The rows of a group lie close to one hidden flat surface of 5 dimensions, which passes through zero. Surfaces can cross.
In the rows, 128 means zero.
Some rows, each with its group after it:
[ 81 135 106 154 144 164 135  72 159 132 123 124 145]  Q730
[ 90  68 114 105 131 147 135 109 141  95 112  84 126]  Q526
[145 110 123  68  95 132 180 153 173 150 102 150 114]  Q300
[127 117 145 123 141 152 135 125 113  78 126 107 124]  Q210
[ 81 108 120  92 101 105  92 109 143 156 100 165 102]  Q526
[159 124 126 151 127 122 117 116  85 118 157 129 103]  Q85
[141  36 201 175 170 150 139  80 134  43  71 112 145]  Q210
[158  85 153 102 125 131 127 181 100 143 102 134  98]  Q730
[141 189 116 147 133 151 153 130 143 156 144 150 142]  Q339
[111  77 117 126 122 135  98 133 108 145 118 136  95]  Q85
[158 165 111 131 139 175 166 157 116 130 160 120 122]  Q526
[177 161 134 148 151 172 198 153 143 141 135 126 149]  Q526
[148 140 154 140 149 127 150 170 151 149  99 122 172]  Q579
[134 111 160 155 140 121 120  69 101  91 114 134 112]  Q418
[156 114 159 164 163 135 143 124 103  83 126  81 151]  Q665
[117 115 112 101  88  60 124  75 151 174 107 153 113]  Q579
[ 91  76 132 108 110 143 114 102 155 123  94 164 101]  Q85
[110 144 132 165 158  98 100 145 132 129 131  79 192]  Q665
[126 195 151 131 144 151 161  92 140  99 132 143 143]  Q85
[150 140 176  82 110 105  93 186  91 109 115 177  93]  Q730
[119 145 176 127 152 107  77 131  69  72 125 108 128]  Q418
[102 157 148  95 149 178 143 118  97 120 102 119 101]  Q665
[ 69 170  98 147 145 156 124  92 162 181 116 131 153]  Q300
[131 124 173 147 160 118 117 124 101  83 108  95 152]  Q339
[127 133 135 155 162 124  84 160  71  94 156  72 146]  Q418
[184 128 108 107  94 121 202 141 178 134 147 137 139]  Q300
[144 124 138 140 141 138 139 125 115 107 132 119 128]  Q665
[116 200 128 188 184 173 119 136 103 133 152 102 167]  Q210
[149 137 152 126 148 138 147 159 118 117 115  98 146]  Q300
[113 220 175 123 147 115  94 146  98  64 143 136 150]  Q730
[105  36 120  97  95 113 111 133 173 130  96 153 111]  Q85
[119 125 125 114 130 155 126 169 136 145 121 138 124]  Q579
[127 124 100 154 105  99 103 137 166 148 154 154 149]  Q665
[ 75  89  87 111 113 141  95 122 138 174 120 138 102]  Q418
[122 163 142 129 113  97  99 125 131 172 113 189 118]  Q526
[127 133 132 146 144 136 122 113 110 116 134 118 128]  Q579
[119 162  83 125  67  44  88  53 124 132 191 169  99]  Q339
[175 122 104 130  83  34 131  87 117 140 162 119 121]  Q579
[141 180 131 155 136 115 129 105 119 119 154 134 145]  Q339
[138 141 140  99 106  87 111 147 113 122 129 130 124]  Q418
[106  92 108 109 115 144 119 128 137 137 122 136 104]  Q339
[148 166 146 130 124 139 136 123 120 144 125 181 108]  Q210
[ 71 129 125 104 114 151 108  94 153 141 101 182  99]  Q730
[144 109 129 157 130 147 130 118 136 107 139 150 125]  Q665
[132 124 137 109 110 125 156  63 138  30 148 132 114]  Q579
[170 115 136 154 141 108 140 141 111  89 153  78 155]  Q210
[148 107 157 159 148 113 141 114 136 101 112  97 168]  Q526
[ 85 139 114 113 133 138 129 114 149 144 113 118 139]  Q730
[ 83 142 145 118 139 169 134  94 152 115  96 152 125]  Q85
[157 110 131  99 105 101 140 154 129 132 128 131 118]  Q300
[151 114  88 132  94  88 115 116 118 121 182 122 113]  Q339
[158 155 101 130 114 103 164 140 156 162 149 111 158]  Q300
[128 225 169  67 130 132 142 217 144 114 117 141 164]  Q418
[151 182 111 200 151 106 116 142 128 186 158 122 177]  Q210

New rows, each followed by its group:
[ 87 144 102 142 125 162 138  77 171 145 128 158 125]  Q300
[199 170 134 140 126 105 171 180 136 154 145 118 165]  Q339
[117  98 128 132 116 146  99  80  92 124 129 175  60]  Q85
[ 93 161 165 113 151 146 100 141 109  97 104 129 132]  Q418
[118 129 138  91 102 113 163 115 206 109 104 153 154]  Q85
[164 126 160 132 116  98 145  85 123 102 119 148 117]  Q418
[162  38 115 122  93  74 121 168 156 120 132 110 143]  Q85
[ 94 106 127  46  72 124 153  96 196 107  98 185  96]  Q579
[ 96 145 152 159 196 183 132 165 135 108 101  67 194]  Q85
[166 127 121  80  64  10 124 140 148 173 126 152 126]  Q339
[111 149 175 171 155 104  74 105 105 109 107 145 145]  Q526
[ 89 162 117 201 187 159 103 128 130 152 129  82 189]  Q210
[155  98 149 171 127  97 125 107 149 152 103 158 146]  Q210
[108 172 132 156 172 169 113 130  76 145 134 107 124]  Q85
[119 159 118 128 132 140 123 136 123 145 139 132 128]  Q210
[155 131  79  69  48  69 131 148 153 189 157 183  84]  Q665
[101 172 158 142 172 211 162 127 149 109 102 133 153]  Q418
[147  38 120 127  88  69 124 118 171 140 109 139 130]  Q665
[184 132  96 146 109  96 142 145 119 127 187 111 134]  Q339
[116 122 101 145 128 132 141  97 151 140 135 113 143]  Q730
[116 122  88 142 116 108  85 107  83 168 160 122  88]  Q579
[116 113  94 130  93  76  80 102 121 149 151 156 103]  Q300
[ 97 100 150  44 111 145 138 162 149 156  60 155  96]  Q300
[125  88 114 132 143 130 123 123 104  67 156  58 137]  Q526
[124 135 149 118 130 104  99 135  99 105 126 121 124]  Q418
[ 98  94  87  86 102 101  98 180 137 214 111 122 117]  Q85
[161  68 136 145 128 101 134 160 148  92 135  94 163]  Q85
[132 160 134 116 136 170 145 127 101 117 136 142  99]  Q665
[150 147 148 152 147 133 140 136 116 101 140 108 149]  Q418
[128  92  77 138 117 161 128 131 120 120 174 118 101]  Q339
[150 137 148 140 141 139 139 127 110  97 134 124 126]  Q210
[173 180 131 128 115  95 163 118 136 112 159 127 145]  Q85
[105 189 195  75 132 125 119 137 124  94  86 164 126]  Q418
[130 182 142 133 158 149 125 196 113 108 144  94 167]  Q418
[121 127  91 122 123 185 152 149 150 163 142 147 110]  Q339
[155 157 123 140 123 109 116 145 102 129 161 132 122]  Q526
[135 130 129 136 130 133 132 124 129 119 135 126 133]  Q300
[ 96 106  85 122 122 152 123 139 149 173 129 128 122]  Q418
[124  88 175 139 161 172 139 103 114  49 100 104 129]  Q210
[135 110  90  91  81  90 112 163 135 188 140 151 100]  Q579
[160 139 132 123 122  94 159 164 166 116 138  97 183]  Q85
[ 84  79 132  89 102  93  87  98 130 121  99 139  99]  Q339
[142 132  98 119 115 123 116 148  93 110 180 103 106]  Q526
[133 131 125 145 152 160 135 135 105  92 150  91 136]  Q526
[154 111 131 149 117  93 129 126 141 150 122 143 137]  Q210
[110 173 159 155 134  99  57 117  88 136 126 175 117]  Q526
[116 138 142 156 139  79 120  71 137 191  80 125 153]  Q579
[207 177 103 145 129  98 208 172 161 162 164  73 198]  Q300
[ 99 122 114  90 106 120 128 139 164 163 103 145 127]  Q85
[183  90 127 163 119  68 133 136 136 125 141  98 160]  Q210
[151 112 131  99 108 119 148 125 118 128 124 132  99]  Q665
[114 147 126  70  95 113 137 153 163 160 110 164 119]  Q418
[ 62 149 152  80 162 205 163 148 166 173  44 125 143]  Q300
[112 171  93  77  98  92 131 160 146 213 125 131 131]  Q85
[169 131 123 158 127 145 168 108 145  85 165 130 137]  Q300
[128  95 170 177 152 203 106  91 106  90 108 207  77]  Q730
[128 218  87 171 154 131 113 165 110 181 183  95 171]  Q210
[120 168 129 122 133 151 125 130 118 139 131 149 114]  Q210
[103 124 118 119 132 154 111 134 120 138 126 139 109]  Q579
[100 147 140 164 168 191 135  94 131  96 127 126 140]  Q300
[193  89 118  79  74  62 160 139 119 142 134 126  93]  Q665
[123  94 142 120 113 130 138 105 165  95 111 153 127]  Q85
[159 116 141 171 151  96  94 125  66  80 160  78 137]  Q418
[107 155  85  89 114 161 152 199 183 186 132 134 147]  Q418
[108  95 109 141 131 147 121  98 134 143 122 130 115]  Q418
[146 112 128 169 149 145  97 116  59 117 151 120  95]  Q85
[110 144 126 103 106 106 121 111 146 155 112 162 117]  Q339
[132 100 139  70  92 121 140 122 132 112 112 160  85]  Q210
[124 124 128 122 112  86 125 120 150 189  97 142 138]  Q579
[164 146 152 117 104 103 185 102 192  64 133 148 163]  Q85
[137 157  97 123 125 145 113 155  81 116 183 115 101]  Q526
[115 144 181 190 171  96  56 100  79  76 125 115 156]  Q526
[106 137 125 163 142 179 116 113 142 114 137 162 128]  Q665
[138  95 115 144 112  85 114 134 155 137 134 128 153]  Q665
